The rows are grouped in 4 different ways at once. Each group adds its own fixed numbers to the row, and there is some noise. The rows also spread widely along 16 directions, which tell nothing about the answers.
Known rows, each followed by its group in each grouping:
[-19 -11   5  41 -24  10  43  16 -48 -24 -23  -2  -8   3  -9  16  19   4
   3   2  10 -17  -7  23   6] | roka Z_817 (3) Z_711
[-38  21  30 -14   4  24  36   0 -20 -13   1   7   2  18 -13  14   8  -1
  -2  -6 -22 -23 -24  26 -12] | Tov Z_27 (0) Z_750
[ -4   8 -18   3  30  15 -40  16   5 -14 -12 -31  -7   7 -18   9  10  -8
  24  -8 -16  -5 -25  44 -10] | telup Z_668 (3) Z_912
[ -7   5  -8   6   9  20 -17 -16 -18  10  22  16 -22  23   0 -30 -22 -30
  10 -14 -26  -9 -12  -9  -4] | kalo Z_27 (0) Z_617
[ 11   7 -30  11  13   0  -5   2 -19 -35  41  16 -18 -26  -3 -39  18 -10
 -21  -2 -17   9  25 -11  -1] | kalo Z_965 (1) Z_711
[-21  33 -11  21  -9  17  -7  -5 -14  -9  11   8 -38  22   7 -22 -26  -6
  19  -9  -4   2   5  29 -26] | telup Z_817 (2) Z_750
[ -1   2 -20  24  -1  40   7  12 -16 -31   7   3 -23  10  -4 -19 -33 -11
  15   1  -6   1 -26  26  -4] | roka Z_965 (1) Z_912
[ 22   6  32  10  -4  -6 -35  -4  -8  17  -6  -8  -2  -2 -41 -48 -14   5
  -6   2  34  10  -2  16 -15] | Tov Z_668 (2) Z_26
[-11  -6   5 -25  48  41  26   8  14  13  -1   0 -22  14  15  10  13  -6
 -13 -18  -6 -16 -15  17   2] | telup Z_965 (1) Z_314
[ 23 -12 -23   0  11 -10 -19   9  18 -18  11   8 -12   8  42   5  -4  -8
  12 -15   8 -11  32   9  10] | telup Z_817 (1) Z_617
[  7 -39 -26  24   2  -1 -17  -5 -27 -12  16   1  -6 -45 -37 -13  14 -23
  -9  17 -21  14  23 -24  31] | kalo Z_965 (2) Z_26
[  8  -4  24  12 -34  11  10   1 -27  -8   6  34   1   0  24 -21 -24  22
   0  17  34   2  12  13 -38] | telup Z_965 (1) Z_314
[  6  12  31 -17  24   6   7   5  16  -1  28   7 -43   9 -15 -15  15  -1
  -7   2 -11 -13   1  27 -13] | telup Z_668 (2) Z_314
[ 13  -4   8 -32  44 -17 -10  -1  41  13  -3 -24  12  11 -20  -6   0  -3
  11 -11 -11  -7 -12  24   8] | telup Z_27 (2) Z_711
[  0   1  23   0  -4  10 -31  11 -19   8 -15   6 -17   7  20  11  14  33
   6  12   7  -8 -13  23 -49] | roka Z_668 (3) Z_26
[ -5  17 -40  -9  23   0 -17 -17  33  14  -5  -6  26  -8  30 -26 -26  18
   8  -5  21  30   8  -7 -11] | telup Z_668 (1) Z_711
[-23  29 -27  17 -15 -20  27   5  -5  -8  -4   6  -2   3  10  -1 -10 -11
  19  -8  39 -17  -4 -16  11] | Tov Z_817 (0) Z_617
[-14  -4  22  -2  11  37 -26  -1 -18  36 -31  -2 -18  17 -18  16 -19  26
  -5  13  18   1 -16   0  -7] | kalo Z_668 (1) Z_750
[  3 -40  -6   2  13  35  16   2 -21  12  13  17 -10 -27 -17 -44 -18 -28
  -6  19   2  10 -12 -10   9] | roka Z_965 (0) Z_617
[-17 -29  48  13 -19  12  31   0 -35 -10 -20  -6   4  29 -15  48  19   4
  14  -8 -30 -27 -16  39   2] | telup Z_965 (1) Z_750
[-19 -19  -7  -4   8  19   9  -5  21   2  -8  -4 -34  -5  -1  51   1  25
  20  29  -3  21 -35 -16  12] | Tov Z_817 (1) Z_617
[  3   4  34   3  13  32 -17 -10   0  16 -14  -2 -18  31 -20   8 -24   8
 -15 -11  11 -10  -2  25   5] | kalo Z_965 (1) Z_617
[ 21   1 -34   2  18  20 -25   4   2  -4  -6  11  14  26  49 -27 -33  -8
  10 -36  19  -7   2  12 -11] | telup Z_965 (1) Z_711
[-16  12  28   9 -10 -11  43  -1  -4   3  25   3 -33  16  -4 -20  -2  -9
   9  -5  -9 -22  30  37  -8] | kalo Z_27 (3) Z_314
[  4  16  24   9  21  38 -23  -3 -12   4 -17   7 -44  51  -3  33   1  14
 -13 -19 -14 -30 -21  14   6] | telup Z_817 (3) Z_711
[ -5  20  41 -39  18  32  -2 -13  10   0  31  24 -16 -10  -2 -17   2 -15
 -20  12   2   0  11  23 -22] | kalo Z_817 (0) Z_912
[ -5  13 -21  24   2   8  26  23  10 -45  19  13 -45   9  15  10 -12  24
  -1  11   3 -10  17  24   9] | telup Z_668 (1) Z_617
[ 32 -30  -9   7   4 -16   5  12  -1  13   8  -2 -11 -10 -13 -58 -15 -18
  17  -4  25  12 -19 -19   9] | telup Z_965 (2) Z_750
[ 14 -31   9  20  11  16 -49 -17  -9  24 -25  -9  -5  10   7   8   0  18
 -12 -16  -6  13  13  -7   6] | telup Z_27 (1) Z_26
[-39  23   1  17  19  40 -15 -14 -19  17 -21   0 -16  30 -27  26 -29  17
 -14   4 -33 -21  -6  10  15] | telup Z_27 (0) Z_912
[ -7  32 -28   0  37  -9  -7  13  48   8  -6 -27 -17  -6  -8 -26 -41  52
  -7  16  18  18  53  47   2] | telup Z_668 (1) Z_750
[ 38 -22  15  -2  16  12 -81  -4  -7   4 -17   5   8  25  11  12   5  -8
   1 -24   2 -13  -7   3  -2] | telup Z_668 (2) Z_617
[-19  33  14   8  -3   3 -29   3  -9 -18  14  -3 -46   1 -26  24  25   5
   7  14   0   2 -26   3 -25] | kalo Z_668 (1) Z_912
[  1 -22  20 -12 -10  18  30 -13   3   0  20  31   5 -13   3 -10 -18 -25
   8  13  18   5 -11  -6  -2] | telup Z_965 (0) Z_711
[ 10   0  38  -8   6 -12  28   1   1   0  14  13 -29   7   1   4  19   4
 -24  -1  -2 -24  31  -4  21] | roka Z_817 (1) Z_750
[  1  23  -1 -13  -2 -41  15  33  15 -24  16   4  -4 -15  -6 -11  12 -33
  13  -8  55 -33   5   7  -7] | Tov Z_27 (2) Z_26
[ 12 -12  16   0  14 -16  37  24   1 -29  12 -25 -12   1 -17 -21  29  15
   6 -10 -24  -1  -3  52  -7] | telup Z_965 (1) Z_750
[ 14 -11  22 -15  11  -8   3   8 -35   3   5  15  21   3  14 -25  41 -16
 -14 -25   4 -31 -14  -6 -23] | telup Z_965 (3) Z_617
[  6 -39 -18  -1  32  51 -19  13   1 -26 -26 -18  28  -4  -5  20 -18   1
   5   7 -27  -3   7  53  28] | roka Z_668 (1) Z_912

New rows, each followed by its group in each grouping:
[ 13 -15  21   2  12   5 -11   2  21   1 -20 -21  20   3 -10 -11 -26  11
 -11 -10  36   7  42  49  12] | kalo Z_27 (1) Z_617
[ 13 -18 -25  39   6  17 -11   4 -11  -6 -10  -8 -24  25   6 -10 -20   2
  11 -22  -1   3 -16   1  15] | telup Z_965 (1) Z_617
[-10  11 -26  23   3  23 -17  -1  -1 -37  25   2 -36 -11   3   9   4 -33
   3 -16  -6   7  24  20   0] | kalo Z_965 (1) Z_26
[ -5  -5  -5 -18   6   0  17   0  48  -2  14  11 -21  -6  33  24 -19   8
  22  14  27  12  10  12 -12] | telup Z_965 (1) Z_711
[ 22  -8   9   4 -13  -4 -27 -17 -11  14   2  31  14   8   1  -9 -36  -7
  -3  12  23 -14  33 -19  17] | telup Z_817 (1) Z_711
[-21  19  20 -47  31  38  27  11   6  -4  -3  27  12   8   2  24 -12   8
 -17  19   4 -36  -3  33  -6] | telup Z_817 (0) Z_711
[ -4  10  35 -46   7   1  47   7   9 -31  37  35   9  -2  14  12  12  12
 -11  24 -23 -32  -4  17 -17] | telup Z_965 (1) Z_912
[ 17  10   6 -27   0 -30 -11  -5  21 -27  16  10  34  -8  18   7   6  26
   4   8  -3  -4   5   2 -15] | Tov Z_965 (1) Z_617
[ -7 -22  14   7 -10  16   1  -2  -7 -26 -16 -14  15 -11  -6  25  11 -12
  12 -10  10  14   1  33   0] | kalo Z_965 (2) Z_750
[ -8  -1   8 -34  23 -13  10   5  25   2 -24   3  39  -3   9  44  -2  23
 -16  16   4 -35  13  -7  29] | roka Z_27 (2) Z_912
[ -2 -10  15   0  19  23  38   4  13   8   6 -13 -16  14 -20 -39 -28   2
   8  -1  -8   7   0  43  10] | telup Z_668 (1) Z_750
[ 18  -7   2 -21  15   6 -33  15  26  -4 -16   1  11   5  11  23 -17  15
  15  13  33  -8 -17   7  -1] | telup Z_668 (1) Z_912
[ -5 -15  25   8  -5  39 -15 -26  -2  15 -19  -7  13  -5  -2 -12 -20  -2
   6  -4  29  37 -11  35 -30] | telup Z_965 (3) Z_711
[ -4  23 -25  27   5  37   4 -18  12 -37  14  14  -9   3  17 -13 -26  -7
 -18 -23   3  10   6 -11  17] | telup Z_27 (3) Z_26
[ -8  -8  14   6   6  -5 -34   2  31  27 -19 -44 -38  19  -3  15  -9  -5
  44 -19  28  26  -5  43 -23] | kalo Z_27 (1) Z_750
[  9  -2 -17  -8  15  14  -7   7  34 -26  -4  -7  -4   7  55   7  -6  27
  16 -14  16  22   3  38 -23] | telup Z_817 (1) Z_617
[  2 -30  16  29 -19   3  26 -19   3 -10   5  -4 -16  -3 -14  16  -5  26
   1  18 -22  15  17   1  32] | kalo Z_668 (1) Z_26
[ -3 -19 -27  26   5  19 -11  10  -8  14 -12 -11 -29  10 -27  -1 -46  -9
  25  10   4  -4  -5  11  24] | kalo Z_965 (1) Z_26
[ -7   7  18 -25  21  22  10  12 -21   4 -30  -5  31  11  15  -4   9  46
 -13   8  -3 -10 -29  27 -28] | roka Z_817 (1) Z_912
[  6 -36   8   3   1  -1  25  -3  27  -7 -33  -6  49 -27  13  21 -19  20
 -20   7  39   6  58  21  41] | roka Z_27 (0) Z_711
[ -6 -12 -15 -15   6   6  36  16 -13 -17  15  27   3 -10  17   8  16 -36
   4  -7  14 -27 -20 -39  14] | telup Z_965 (1) Z_750
[ -4 -19  18  -7  -3  -9   7  -3  -7  -4   7   5   7 -14 -32  13  22 -15
   6  13  10   0 -47 -39   7] | telup Z_27 (1) Z_617
[ 15 -15   3   2  13  -6 -17 -32  19   4  13 -14 -12  21   6  17  16  -8
  20 -19 -57   5 -16 -13  17] | roka Z_965 (1) Z_314
[ 15 -16   3  14 -11 -17   4   0  18 -41  -5 -19  33 -18  -5   4 -12  25
   5  11   4  16  34  48   8] | roka Z_965 (1) Z_617
[  6 -17  36 -17   5   9  51 -22  17   2  10  11   9 -19 -12 -16  13  -5
 -22   4  21  19 -12 -18  20] | telup Z_817 (2) Z_711
[  1 -31  39  -1   9 -15  24  -7   6  26  -3 -16 -34   5 -27  21  43  -1
  -3  -6 -12  -2 -14 -23  32] | kalo Z_668 (2) Z_750
[  4 -12  14  -3   1  49  23   0  -1 -33  16  17  -4  10  -1 -10 -23   1
   9  14 -16   6 -35  25  -4] | telup Z_668 (1) Z_912
[-14  21 -24   3   4 -11  -3  14 -15 -18   4  12 -14  -2  21  11   9  50
   0  16 -21  -7   0  -5 -23] | telup Z_965 (0) Z_750
[-25  22  25 -21  26  59  34 -11  -6 -25  -1   1  25   2 -33  -9  -3 -13
 -24  -4 -14  -6 -20  38   5] | telup Z_817 (3) Z_750
[  3   3   9  -6   6  26 -43 -21 -11 -11  -9  11  42  -5 -19   0 -10 -28
  -7  -6  12  -2   2   9   1] | telup Z_668 (2) Z_711
[-16  20 -44   5  45  12   4  11  13   2   2 -25 -23 -19 -15 -28  11   4
 -11 -10   4  20 -15   0  -3] | telup Z_965 (1) Z_26
[-37   8  -4   7  10  17  19  -4   3  25 -24 -23  -2  15   3 -20 -18  -3
  19 -22  17  14 -14  32 -20] | telup Z_27 (2) Z_750
[ -7  -8  40 -30   7 -29  29  20 -15  21   6  10  -5 -14 -12  -9  29  31
 -15  29  17 -16   7   5 -28] | kalo Z_27 (1) Z_711
[  4  -2  26  14 -11   3   5 -32  -8 -18  -2   8  11  28   7  44  24  -6
  -7 -31 -24 -13 -12 -17  21] | telup Z_965 (1) Z_711
[ 34  -4  22   2  36  30   8  17   9 -20   6 -13 -19  30  -8 -43   0  -6
 -10 -34 -15 -14 -13  56  11] | telup Z_668 (0) Z_912
[-11  -9 -31   5  25  15 -31 -13  12  -7 -14 -22  -5 -19  -4  31  14  16
   8  10 -25  30 -10   1  10] | roka Z_817 (0) Z_711
[  5 -28  25   1   1 -19  -9   7 -34  16 -46 -27  49  17 -29  22  34  -8
  14 -21   7 -27 -34  -8  17] | telup Z_668 (1) Z_750
[ -6  -3  20 -24   8   2 -27   6  12  -7   3 -14   6 -17 -25   5   1 -16
  25  15   5   6  -8  55 -30] | Tov Z_965 (2) Z_912
[  8 -14  36 -30   6  23  21   5 -19  -7  -5  26  10  18  33  10  17  40
  -2  12 -17 -15 -34  19 -36] | telup Z_817 (3) Z_711
[ 18   9 -25  20   1 -13 -51  -1  12   9  -6 -14  -1  31  20 -20 -31 -28
  39 -33  19  -8   8  15  -1] | telup Z_668 (1) Z_912
[-18 -13  -2  -8  16   2   2   5 -13   0  -3  -1  -3 -43 -28  18  36 -17
 -16  20   4   0   9 -24  22] | roka Z_817 (0) Z_750
[ 16   7  39 -22   8 -13  31  -3   6   2 -14  -5  40   4   1 -21  10  52
 -24   6  15   0 -14   4  -4] | telup Z_817 (1) Z_912
[ -7  -4  35   2   5  16  59  -1   2  16   8  16 -39  36  18 -11 -12  27
 -10  -5 -15 -18  10  16   7] | telup Z_668 (1) Z_750
[-37  26 -16   0  33  34 -25 -21  11  -4 -27 -26  38  -9 -40  15  -7 -14
 -12 -10   6  11  -6  25  15] | telup Z_668 (2) Z_617
[  6   5  32   0  19  -9  -9 -16  11   8  -1 -12   1   0 -36  -3  20 -19
 -29 -26  15  -5  25   2  27] | Tov Z_27 (1) Z_711
[-20  -8  -3 -26  30  34   6 -21  24  14  -6  -9  12  21  14  26 -14 -11
  14 -16 -21  -1 -18  15   7] | kalo Z_965 (1) Z_617
[-19  32   7  29 -17   8 -37 -30  -1   2   0  15 -26   5  -1  24  -9   8
  -7   2  20  12  19 -12  -8] | telup Z_668 (0) Z_711
[ -1 -16  24 -11  -4  -3  -7 -27  36  11   5  -7  -1  10   9  22  12 -51
  37 -26  20   9 -29  -2  -1] | telup Z_668 (2) Z_617
[-18 -22   0 -15  10  33  -1   6   7  27 -22  17 -14   0  29  28 -25  17
  14  27  34  -1  -7   6 -13] | telup Z_817 (3) Z_617
[  9  -5   3  22   3   5 -21  -2  34  -8 -18 -37  -3   8 -33  -3 -31  -6
  28  -7  36  25  -9  44  10] | telup Z_668 (1) Z_617
[-15  29 -51  -1  52  -1 -34  -6  36  10 -14 -30   4 -15 -18   8   0  -2
 -14 -17  16  13  12  -7  22] | telup Z_965 (1) Z_711
[ 35  -9  27 -32  20  19  -7   4   8 -26  18  24  17 -14  14 -22   4  23
 -27   8  10   8   1  18 -24] | telup Z_965 (1) Z_711
[ -4  -2 -55  14  20  11  -4  19  12  -9  -9 -15 -12 -12  49 -31 -13  15
  19  -8  20  23  16  35 -22] | roka Z_817 (3) Z_617
[-30  39 -29  24  15  20  11  -3  21 -33  -7 -35 -16   4   1 -10 -11  18
   5 -27   2  33  -2  39  -7] | kalo Z_27 (0) Z_750
[-47   8   7   9  11  23  10 -18   4  27   0  -5 -37   0 -32   3 -25   8
  -3  22  -4  13  13  19  -1] | kalo Z_27 (2) Z_617
[ 12  -4  24  -8  18  27 -20  -6 -20  -3  -7  16   9  28 -14  22  -1 -11
 -22 -10 -26 -43  -2 -14  35] | roka Z_668 (1) Z_750
[  0   0  -2   5  19  39  14 -12  24 -29  27   7 -16   1 -12 -15 -22 -38
  -8 -16  -5   4  16  22  32] | Tov Z_668 (1) Z_617
[-25  33  -5  -8  17 -11  10  18   4 -10  18   1 -25 -13 -29 -16   2   1
   2  20   3 -14  19  42 -17] | Tov Z_668 (2) Z_711
[ 14  20  21   8 -21 -16  41  -7  27 -18  22   4 -15   9 -10 -19 -25  -3
  13   8  25  -2   0   4  13] | roka Z_817 (1) Z_314
[ 23 -26  13  -6  30  51   1 -22  -1 -17  11  -4   6   0   7 -29  18 -24
 -24 -39 -33  25 -22   0  12] | roka Z_965 (1) Z_750
[ 26  10  -3  15  13  -9 -22  -5  -2  13  11   0 -22  22   2 -44 -11  -5
  -7 -32   2  -3   9 -14   5] | telup Z_965 (1) Z_750
[ 30 -30  22   0  -9  -8 -11   1  24 -25  -4   5  26 -41  10   9  -2  18
 -20  25  41  17  56  11  20] | roka Z_668 (1) Z_912
[-10   0   7  -7  18   9  16  -3  29  25 -11 -28 -21  40  12   3 -16  14
  40 -15 -11   7 -52  33 -19] | telup Z_965 (1) Z_912
[ -1 -25   6   3  17  22 -13 -11  11  13 -22 -18  -3  22  13  26  -9  16
  10  -7 -25   5 -15  10  12] | roka Z_27 (1) Z_912
[-23  22 -41  17   7  13  -4  -4  -9   0  -2  -1   2  -2 -13 -33 -39   4
  11   5   8  12 -23 -12  -2] | Tov Z_27 (0) Z_617
[  7  -9  30  -5   7  23  -7 -18  -3  -1  16   6  -3 -13 -11 -43  -8  17
 -13  17 -19  30  19  41 -22] | telup Z_817 (2) Z_912
[ -3  -4 -11  11   2  24  26  -7   2 -35  15  19  -4 -24  11  -4   4  23
 -17  17  -3  20   2  -7   7] | telup Z_668 (3) Z_711
[  5 -11  -2   5   0  -5 -14  15  -5   1 -18 -13   7  14   1  17 -10 -14
  21  -9  21 -22  -1  20   8] | kalo Z_965 (1) Z_912
[  2   0 -30   8  24  -4   0  17  18 -19 -24 -37  10  18 -13  17 -10  11
  27 -18 -13  -8 -28  26  24] | telup Z_965 (0) Z_750
[ -5  25  -7  -9  16 -26  12  -1  -3  -9   6  -8  17  10  -3  -2  22   8
  -2 -16 -14 -19  -4   1  -2] | kalo Z_965 (1) Z_711
[-33 -16  20   7  -3   1  19   2   1  28   5 -12 -65  -6 -15  20  22 -31
  23  -2  16   9  -4  12 -11] | kalo Z_965 (2) Z_750
[-12  23  15 -28  17  -1 -42  -1  22  28  16  -5 -46  -2  -1 -10  -3   4
  18  11  22  23 -15   3 -53] | kalo Z_27 (1) Z_750
[ -8  -6   4  22 -25  -5  46 -20  33 -29  36   0 -40 -24  -9   5  -9   4
  17  21   9  45   6   0   9] | kalo Z_965 (1) Z_711
[  4  -7   0  32 -23  35   2   5 -29 -41   1  39 -28  11  39  25 -13  24
 -16  -3   0  -9  19  -3   3] | telup Z_965 (0) Z_750
[ 21 -14   4   0  10  -9  11  -5  -4  27 -17  -4  40  14 -29 -47 -30  -9
   7  -5  21 -12 -27 -14  26] | telup Z_668 (2) Z_711
[  2  25   3 -36  29  17 -10  19  27 -16  -8   2  13   7  14   4 -19  34
  -6  12  20 -13  -3  39 -17] | kalo Z_668 (2) Z_912
[  2   4  -4   9   3  25 -17 -38   0 -19  -5   5  41  -7  14 -15  -5  -7
 -16 -22  -4  26  24  12   4] | telup Z_817 (2) Z_711
[  2 -10 -18  -2   3   5  -8  23 -20 -13  11  27 -18 -11  25   6  19 -38
   4  -9  26 -25  -9 -21  -6] | telup Z_965 (2) Z_912
[ 36  -1   8  -7  17 -25 -44  -6  26   8 -11  -9  18  -6  -9  -4   0  11
 -13  -2  33  -2  20 -11  20] | telup Z_817 (3) Z_617
[ -7 -16   8 -30  28  29  35  21  24  -2 -23 -11  26 -11   1   6  -7  28
   3  22  28   7 -37  25  -2] | telup Z_668 (1) Z_912
[-18   4 -12  -2  26   9 -22  15 -23   6 -27 -16  17  -1 -23   5  19 -23
  -2 -19  23 -13 -21   7  -8] | telup Z_27 (1) Z_711
[-36   0  -3  -5 -17 -15  15  -7  19   9 -11   3   6 -16  55  36  -1  11
  21   8  25   4  38  25 -30] | roka Z_965 (2) Z_912
[ -3  -5   8  37 -16  14  29 -36   7  10  -1   6  -9   5 -16 -15 -24  -4
 -12  -6  14  19 -10 -45  48] | telup Z_668 (2) Z_912
[  1  25 -26   3 -13 -25   1  -2   7 -16  -2   7  16  -6  37   2  -7  34
  11  14  19   5 -10 -33  -6] | roka Z_817 (1) Z_912
[ 46 -36  26  37 -26 -20  27  -1  -1 -12 -17 -16  10  22 -10 -22 -13  18
  13 -14  29   9 -20  -2  34] | telup Z_817 (1) Z_617
[  7 -12  59 -11   3  16  25   7   9 -24   6  12 -30  21  10  56  33   1
 -17 -11  -5 -33   2  29   9] | telup Z_965 (1) Z_912
[ -4   2  -4   5  28  33  17   6  18  -2  20  13 -48 -15 -22 -26 -31  18
 -27  26   8  11  39  26  18] | Tov Z_668 (1) Z_711
[-41  39  -2  10   3  16 -18 -10   2  -1 -28 -29  -1  13 -26  38   1 -11
  18 -12  19   2 -26  25  -4] | Tov Z_817 (1) Z_912
[  6  -6   5   8   3  35 -28  -5 -25  -6 -33  -4  42  18  13  -6 -18   4
  -3 -24  14  -3 -12  28 -13] | telup Z_965 (1) Z_912
[ 18 -35  11  -6  22   4 -42  13  18  36 -13  -2 -44  24  12  18 -21  17
  19   7   3  -9  11  35 -10] | telup Z_965 (2) Z_617
[-12  41  12 -16  23  15 -40  -5  38 -15   6 -17 -27  -1 -42  28 -10  10
   4  18   4   8  -9  25  -4] | kalo Z_668 (3) Z_750
[  6 -38  24   2   4 -22   5  26 -22  11 -24 -18   8   1   3   4  21  32
  -2   5  -1 -16  30  39  -3] | kalo Z_27 (1) Z_912
[  8  26   4 -20  45  10 -18   4  15  -1  29  -3 -34  -6 -46 -26  22 -29
 -12  -5   2   0 -33  -8  -1] | telup Z_668 (1) Z_711
[-17  28  -3  -7  -3   9 -31   2 -12 -30  18  17 -25  20  18  40  11 -19
  26 -10 -16 -26 -23  14 -35] | kalo Z_965 (0) Z_617
[ -3 -36  11  38  -6  15  15   0  -6   2 -47 -16  -4  25  22  37   2  43
  -2 -16   8   2   7  27  19] | telup Z_668 (2) Z_617
[ 10 -15  24 -24  30  41 -19   2  -6  -1  -1   2  16  -2 -15 -23  -2 -16
 -12  -5   3   4 -28  17 -13] | telup Z_27 (1) Z_912
[-27   8 -26   4 -15 -14  35   8  23 -21   8  16  -5 -28  31   8 -11  11
  13  19  53  15   3 -17 -15] | telup Z_27 (2) Z_617
[ 21  -1 -23  28 -24 -36  -4 -19   9 -11  17   4 -17  14  52 -10   2  18
  27 -19 -23  12  -8 -31 -10] | roka Z_965 (2) Z_26
[-13 -32  -5   4   4  28  11 -26  -5  11 -26 -12  36   3  11  13 -16  11
  10  -6  -9  23  -8  11   8] | kalo Z_965 (1) Z_711
[  2  -7 -10  -3  31  34 -32 -20  14  -1   1 -20   5 -25 -13 -21   9 -10
  -4 -10  -9  45 -26   6  -8] | telup Z_965 (0) Z_912
[  2   6  17 -25  30   9  11  -6  16  16  -6  -6   8  35   8  -4 -14  25
   3 -10 -24 -23 -21  28  -5] | Tov Z_965 (3) Z_617
